All groups share one centre, and each spreads out both ways along 5 directions, with some noise.
In the rows, zero is written as 128.
Known rows, each followed by its group:
[103 204 105 128 132 139 177 183 111 143 145 170 146]
(2)
[113 187 109 113 129 153 146 132 135 130 129 143 159]
(1)
[139 145 135 133 113 114 136 106 117 117 112 135 146]
(3)
[125 132 131 150 112 110 106 162 112 124 127 133 139]
(3)
[170 126  87 157  94 117  85  77  66  87  58 106 161]
(3)
[121 122 127 157 116 148 126 103  99 118 114  86 157]
(3)
[116 156 118 127 132 141 156 147 103 141 132 131 122]
(2)
[149  94 125 154 154  91 107 161  84 146 104 132 118]
(3)
[132 144 104 133 131 140 148 107 130 109 110 137 176]
(0)
[117 187 103 107 122 152 156 136 139 125 138 151 140]
(1)
[120 137 146 144  82 108  98 143 129 114 141 124 131]
(1)
[130  95 137 138 151 122 124 140  96 152 126 108  97]
(2)
[142 171  98 119 138 135 167 110 111 115 108 161 152]
(2)
[137 110 128 157 122 118 165 140  98 107 129 133 123]
(1)
[137 127 174 139  89  78 116 111 130 121 129 133 124]
(0)
[138 128 130 127 131 112 136 135 122 130 125 144 122]
(0)
[112 138  84 143 158 158 140 184  94 143 131 130 137]
(0)
[107 184 137 172  88 100 128 165 123 105 128 149 222]
(2)
[154 172  82 115 169 150 201  81  81 125  84 150 155]
(2)
[112 138 127 163  89 125  95 165 113 111 133 110 153]
(3)
[117 213  92  65 150 158 126 141 162 158 129 165 123]
(1)
[ 98 165 145 162 102 106 125 192 113 133 149 138 168]
(2)
[139 120  95 153 166 138 149  92 126 101  86 131 228]
(0)
[129 148 118 136 115 135 152 115 114 114 124 129 146]
(1)
[139 162  64 115 151 187 174  80 101 108  97 119 161]
(0)
[129 154 127 115 122 128 101 111 127 138 112 120 138]
(1)
[115 154 121 137 103 143 129 138 109 121 131 119 134]
(0)
[129 141 114 146  97 130 113 120 109 108 114 118 152]
(3)

New rows, each followed by its group:
[106 141 133 170  75 106  76 183 115 113 140 119 157]
(3)
[136 144  99 115 129 146 139 126 113 123 124 136 112]
(3)
[133 178 119 111  75 158 145  77 116 103 123 117 122]
(0)
[ 97 150 123 114 131 166 161 161 146 140 168 133 109]
(3)
[146 139 124 110 152 124 170 102 118 135 116 154 115]
(3)
[143 180 118 118  85 126 137  91 132  94 113 146 152]
(3)
[189 143  81 123 114 112 111  60  76  91  56 143 139]
(3)
[110 161  56 125  84 197 102 171 115 100 141 113 113]
(3)
[109 192 139 133  34 154 122  91 111  98 134  91 137]
(0)
[109 179 124 119 128 137 119 143 136 143 127 132 169]
(1)
[133  85 155 176 130  58  86 184 122 128 124 147 160]
(2)
[136 116 130 142 165 114 116 130  96 156 101 115 140]
(1)
[134 134 181 145 131  51 140 135 130 141 124 164 150]
(3)
[143  99 129 129 122 109 108 128 129 121 123 130 110]
(2)
[114 139 140 153 110 114 127 162 118 126 136 134 146]
(1)
[138 118  66 119 219 137 164 187 142 140 120 189 150]
(0)
[131 142 127 117 128 110 138 153 143 128 141 162 121]
(0)
[145 158 166 130 115  60 143 114 132 122 117 176 154]
(3)
[104 140 140 155  94 135 119 138 117 114 137 102 159]
(3)
[125 120 115 146 152 127 134 166 102 146 126 131 128]
(0)
[118 105 207 172 135  73 150 100 115 145 119 107 185]
(3)
[155 179  76  63 138 159 188  93 156 112 129 189  94]
(0)
[120 126 140 156 125 104 117 150 125 125 129 132 165]
(0)
[147 139 126 125 134 114 152  97 109 124 107 142 135]
(3)
[140 138 160 113  98  84 131 137 141 132 144 164  87]
(0)
[116 107 156 149 159 113 146 148 111 156 135 117 128]
(3)
[142 101 152 146 119  96  73 107 105 140  99  94 133]
(1)
[176  65 145 133 199  64 143 113 117 144  95 162 123]
(0)
[118 195 111 112 103 161 137  86 134 111 114 121 178]
(1)
[135 154 116 139 138 124 156 123 101 126 109 141 158]
(2)
[113 107 202 177 128 103 158  53 108 133 109  69 203]
(3)
[ 94 203 119 141  71 157 163 123 141  92 143 130 198]
(1)
[ 79 119 181 181 106 155 142  99 117 127 142  43 199]
(3)
[126 109 148 155 104  95 112 180 118 123 149 142 101]
(1)
[135  91 148 182 112 104 132 116  85 108 112 100 147]
(1)
[142 144 114 122 127 133 152  94 123 111 112 137 147]
(0)
[153 105 112 107 150 137 137  99 115 131 114 127  85]
(2)
[103 147 163 125 132 122 172 141 150 148 157 140 132]
(3)
[106 120 150 174 129  99 123 193 107 141 141 129 157]
(1)
[136 137 132 145 111 113 124 114 107 116 108 123 151]
(3)
[153 138 119 173 148 114 162  59  61 111  59 111 221]
(2)
[128 148 142 125 101 111 131 140 129 125 141 144 108]
(0)
[143 127 120 131 122 122 127  98 117 111 107 128 139]
(2)
[134 100 111 150 152 121 114 167  89 142 117 122 114]
(3)
[117 167 132 127  85 127 128 128 131 110 141 135 130]
(0)
[137 168 111 132 126 146 167  81  98 116  99 124 167]
(2)
[123 115 171 167 124  83 125 129 110 138 119 115 164]
(3)
[128 116 159 169  61 106 102  93 107  90 115  90 162]
(1)
[113  90 165 200 159 104 129 132  40 162  96  64 172]
(2)
[105 169 133 160 116 131 153 139  91 131 121 118 175]
(2)
[102 152 150 154  88 149 131 112 102 124 134  76 150]
(2)
[118 170 118 123 103 141 140 141 131 120 141 141 133]
(2)
[139 121 103 155 114 140 107 111  84 108  97  94 146]
(3)
[131 148 106 137 100 128 111 137 107 106 114 134 136]
(3)
[127 129 111 129 139 162 152 102 104 128 117 106 130]
(3)
[125 123 138 140 113 110 112 152 120 130 134 134 119]
(1)
[161  55 156 177 108  86 103  84  73 110  94  82 118]
(1)
[ 93 217 134 105  62 133  77 157 178 127 151 140 155]
(1)
[139 157  83 108 123 162 145 125 120 115 125 143 105]
(3)
[129 124 124 174  88 116  85 130  86 107 102  93 171]
(3)
[163 144 156 132 124  35 119 153 123 134 110 200 133]
(3)
[126 186 113 105  60 125 119 143 184  82 151 177 146]
(2)
[132 109 150 144 133  90  78 148 108 150 114 114 122]
(1)
[154 104  90 146 182 141 229 134  78 121 124 161 106]
(1)
[113 134 135 150 112 119 111 164 118 124 135 127 138]
(3)
[116 145 118 146 108 149 132 110  94 119 113  99 146]
(0)
[127 157 114 111 171 137 123 108 113 162  97 117 163]
(1)
[136 152 101 114 165 149 176 130  89 153 120 139 101]
(2)
[108 131 138 149 120 154 138 116 113 126 132  93 154]
(3)
[117 163 118 130  88 147 130 124 130 105 132 120 150]
(3)
[148  93 132 140 171  94 132 149 103 150 114 143 109]
(0)
[162 149 106 102 104 154 141  27 110  96  88 112 124]
(1)
[117 128 147 170 104 111 113 121 123 107 117 110 195]
(0)
[132 130 118 136 158 117 149 152  98 148 121 146 121]
(2)
[ 98  96 121 209 156 132 101 192  63 146 115  79 192]
(0)
[100 131 161 162  78 105  91 180 138 123 156 120 149]
(2)
[130  96 143 149 165  87 107 188 104 164 130 139 107]
(1)
[138 102 115 134 162 140 145 116  92 138 111 111 118]
(3)
[136 106 124 153 154 117 156 137  88 131 115 130 132]
(1)
